The groups are shells around one centre, one inside the other: the same stretched ball of 5 dimensions in 6 sizes.
In the rows, zero is written as 128.
Some rows, each with its group after it:
[119 108  57 178  56 157 167  75 141 110  95 100 115 157 163  83 173] : J_657
[122 131 115 151 152  92 107 135 134  84  95 141 182 150 140  95 140] : J_282
[122 121 101 163  91 111 129 110 140 122  94 122 140 163 146 107 155] : J_40
[132 181 123 139 163  59 107 101  81 130 101 190 176 138 118  90 139] : J_40
[133 158 116 156 144  76 119  86  82 134 101 182 156 134 119  89 156] : J_122
[125 189 117 121 133  64 107 117 108 139 103 162 170 161 133 107 124] : J_988
[132 157 140 131 163  62  90 122 103 124 112 171 168 139 116 111 136] : J_780
[136 141 143 120 217  74  75 136 104  70 131 170 186 109 110  96 132] : J_988
[128 118 101 140 153 122 114 114 128  70 122 129 156 125 135  88 148] : J_780
[133 157  89 153 104 105 141  62  86 143 111 160 125 136 129  86 162] : J_282
[132 161 137  96 211  74  72 146 115  69 138 157 190 119 117 103 113] : J_657
[128 127  83 180  73 120 154  62 104 146  95 142 115 148 139  89 177] : J_780
[122 119  96 146 116 123 123 120 147  88 108 112 150 150 148  99 145] : J_988
[125 175  93 148  74  89 141  78 103 170  95 151 130 168 140 104 150] : J_122
[136 130 102 136 127 119 121  79 101 114 137 141 118 116 122  96 159] : J_40
[126 128  88 162 136 118 133  98 117  85 100 141 160 136 141  75 157] : J_780
[125 161  83 123  66 119 138  82 123 152 124 116 108 158 145 112 142] : J_40
[126 101  66 190  85 148 163  66 119 103  94 124 122 138 149  71 184] : J_988
[122 157  70 156  59 119 157  70 115 151  97 129 120 165 151  93 157] : J_988
[128 148 101 130  96 108 123  96 121 136 122 128 124 148 136 112 144] : J_780
[125 121  88 132 138 136 121 115 141  65 126 110 150 131 145  89 142] : J_40
[126 110  82 184 133 127 143  89 115  78  91 142 158 132 143  65 172] : J_282
[123 192 105 112  96  79 117 108 118 156 111 141 146 170 140 117 122] : J_282
[125 159  72 140  58 125 152  69 116 152 113 122 108 158 148 100 152] : J_657
[141 152 146 114 210  69  75 120  87  92 139 180 171 104 101 100 135] : J_657
[125 139 100 131  99 113 121 107 134 121 119 119 131 152 142 111 141] : J_122
[128 123 105 130 164 118 107 123 132  62 127 127 163 123 135  90 140] : J_988
[124 149  90 142  57 114 140  83 125 161 111 121 108 165 144 115 152] : J_282
[138 173 140 101 186  65  80 115  89 115 141 175 162 117 106 109 127] : J_282
[136 169 131 117 184  69  91 111  88 108 127 177 169 120 111  97 133] : J_122
[119 162  78 133  60 117 143  94 136 145 107 111 125 173 156 109 139] : J_657
[123 159 106 122  92  97 117 112 132 141 115 125 135 164 141 120 132] : J_988
[132 117  99 135 148 129 116 102 121  75 135 127 140 115 131  89 152] : J_657
[119 138  77 165  68 121 151  90 133 131  88 121 134 169 156  94 157] : J_122
[130 162 132 134 185  63  92 127 101 100 105 177 190 135 120  94 133] : J_122
[140 127 115 153 139 103 118  73  84 125 126 165 124 112 112  93 169] : J_40
[124 192 101 140  84  72 132  86  98 176  93 161 142 172 137 107 140] : J_657
[128 108  97 145 109 133 124 103 137  98 125 112 124 135 139 102 156] : J_40
[122 155  98 133 129 100 119 117 128 102 105 135 165 153 144  95 134] : J_780
[125 135  89 176 111 108 142  85 108 117  87 151 151 148 141  79 165] : J_780
[131 123 120 129 200 105  92 134 124  47 127 143 182 113 126  86 137] : J_282
[123 156 106 116 125 101 109 125 137 107 120 124 155 153 142 109 125] : J_122

New rows. What belongs after each?
[128 181 132 121 154  57  94 125 105 131 107 169 176 152 124 110 124] : J_780
[126 100  83 180 105 137 145  85 124  95  99 126 133 137 143  80 175] : J_780
[124 168 105 149 108  80 126  99 108 145  91 157 156 163 137 100 143] : J_780
[129 144  90 143  85 117 137  76 111 142 119 132 113 145 136 102 157] : J_780
[134 151 128 152 147  70 108  98  89 134 104 178 156 136 116 100 153] : J_780
[123 174  90 152  67  91 144  78 106 172  91 148 130 172 143 103 150] : J_988
[128 162 135 128 151  64  93 128 113 126 108 162 170 150 123 113 130] : J_780
[132  98 117 158 180 113 105 120 121  57 115 144 168 113 126  83 158] : J_282
[137 193 135 107 137  56  96  93  79 169 132 180 138 137 108 120 131] : J_40
[125 141  77 155  61 125 151  72 120 147 106 122 110 158 147  99 161] : J_780
[122 147 102 145 152  96 116 124 126  83  97 144 183 148 143  85 137] : J_282
[131 158 142 135 205  56  82 137 101  88 104 183 202 131 116  93 131] : J_657
[127 114  88 188 100 119 147  77 110 119  88 145 136 143 139  81 177] : J_780
[133 202 146  84 168  45  75 130  98 140 135 172 168 142 112 125 107] : J_657
[121 179 104 129 118  80 118 117 121 129  97 146 168 167 144 103 127] : J_282
[136 139 142 144 197  68  87 120  93  94 113 182 180 118 109  93 146] : J_988
[127 167 132 125 164  64  91 134 115 112 106 162 183 149 127 107 125] : J_780
[126 133  85 174  55 117 153  66 112 162  94 134 108 160 142 101 172] : J_988
[120 152  89 124  92 116 127 112 142 118 115 110 139 162 151 108 133] : J_282
[133 101 111 166 149 115 117  99 112  88 114 146 145 118 125  87 168] : J_988
[128 139 113 126 117 104 109 114 130 119 125 127 136 145 133 115 139] : J_988
[127 105  83 183  91 132 149  77 119 114  97 130 125 142 143  84 178] : J_780
[128 133  88 190  76 107 154  61  96 156  83 156 123 153 137  87 180] : J_282
[137 145 118 136 130  93 112  84  92 136 128 159 126 125 115 105 155] : J_988
[127 150 131 108 187  83  81 149 130  73 127 143 185 133 127 106 118] : J_988
[128 139  83 145  71 126 143  74 117 142 119 122 106 148 141 103 158] : J_988
[127 163  97 152 117  90 131  88  99 132  96 160 153 150 135  88 150] : J_780
[131 134  93 140  87 124 133  76 114 137 128 126 105 138 133 105 158] : J_657
[132 181 124  98 169  75  91 118 101 111 135 160 164 130 120 105 120] : J_282
[133 192 152  96 214  40  65 145  95 102 125 186 202 130 109 108 108] : J_40
[129 131  82 158  75 128 148  65 109 141 114 130 105 142 138  96 168] : J_122
[133 150 106 163 108  90 132  71  86 152 102 168 130 140 124  94 166] : J_780
[121 126  75 191  89 121 157  81 118 116  75 139 147 158 152  74 172] : J_657
[126 138  93 170 131 104 134  93 107 103  89 155 162 143 139  76 160] : J_122
[140 131 112 152 138 104 121  70  81 125 127 166 123 111 112  91 169] : J_40
[132 185 156 112 188  35  72 138  96 128 113 187 190 142 110 116 118] : J_657
[128 154 139 124 170  67  85 141 120 104 112 157 180 143 124 111 126] : J_122
[130 151 131 101 194  85  78 147 127  69 135 143 182 125 124 105 117] : J_282
[133 143 108 168 128  88 128  80  88 133  96 172 147 136 124  87 166] : J_780
[131  86  84 197  96 140 152  67 113 107  98 134 117 129 137  78 192] : J_40
[118 138  77 159  72 123 147  98 140 123  91 114 137 170 159  96 151] : J_988
[121 129  79 170  59 125 152  82 130 141  93 120 119 165 152  99 165] : J_122
[133 187 132 115 166  56  93 112  88 132 119 181 170 137 115 105 127] : J_122
[130 184 110 130 135  73 116  95  91 139 107 171 159 146 127  96 137] : J_988
[121 159  96 143  60  99 136  94 127 165  99 128 124 176 146 117 145] : J_282
[137 139 141 136 173  74  89 113  96 113 123 171 158 121 109 106 147] : J_988
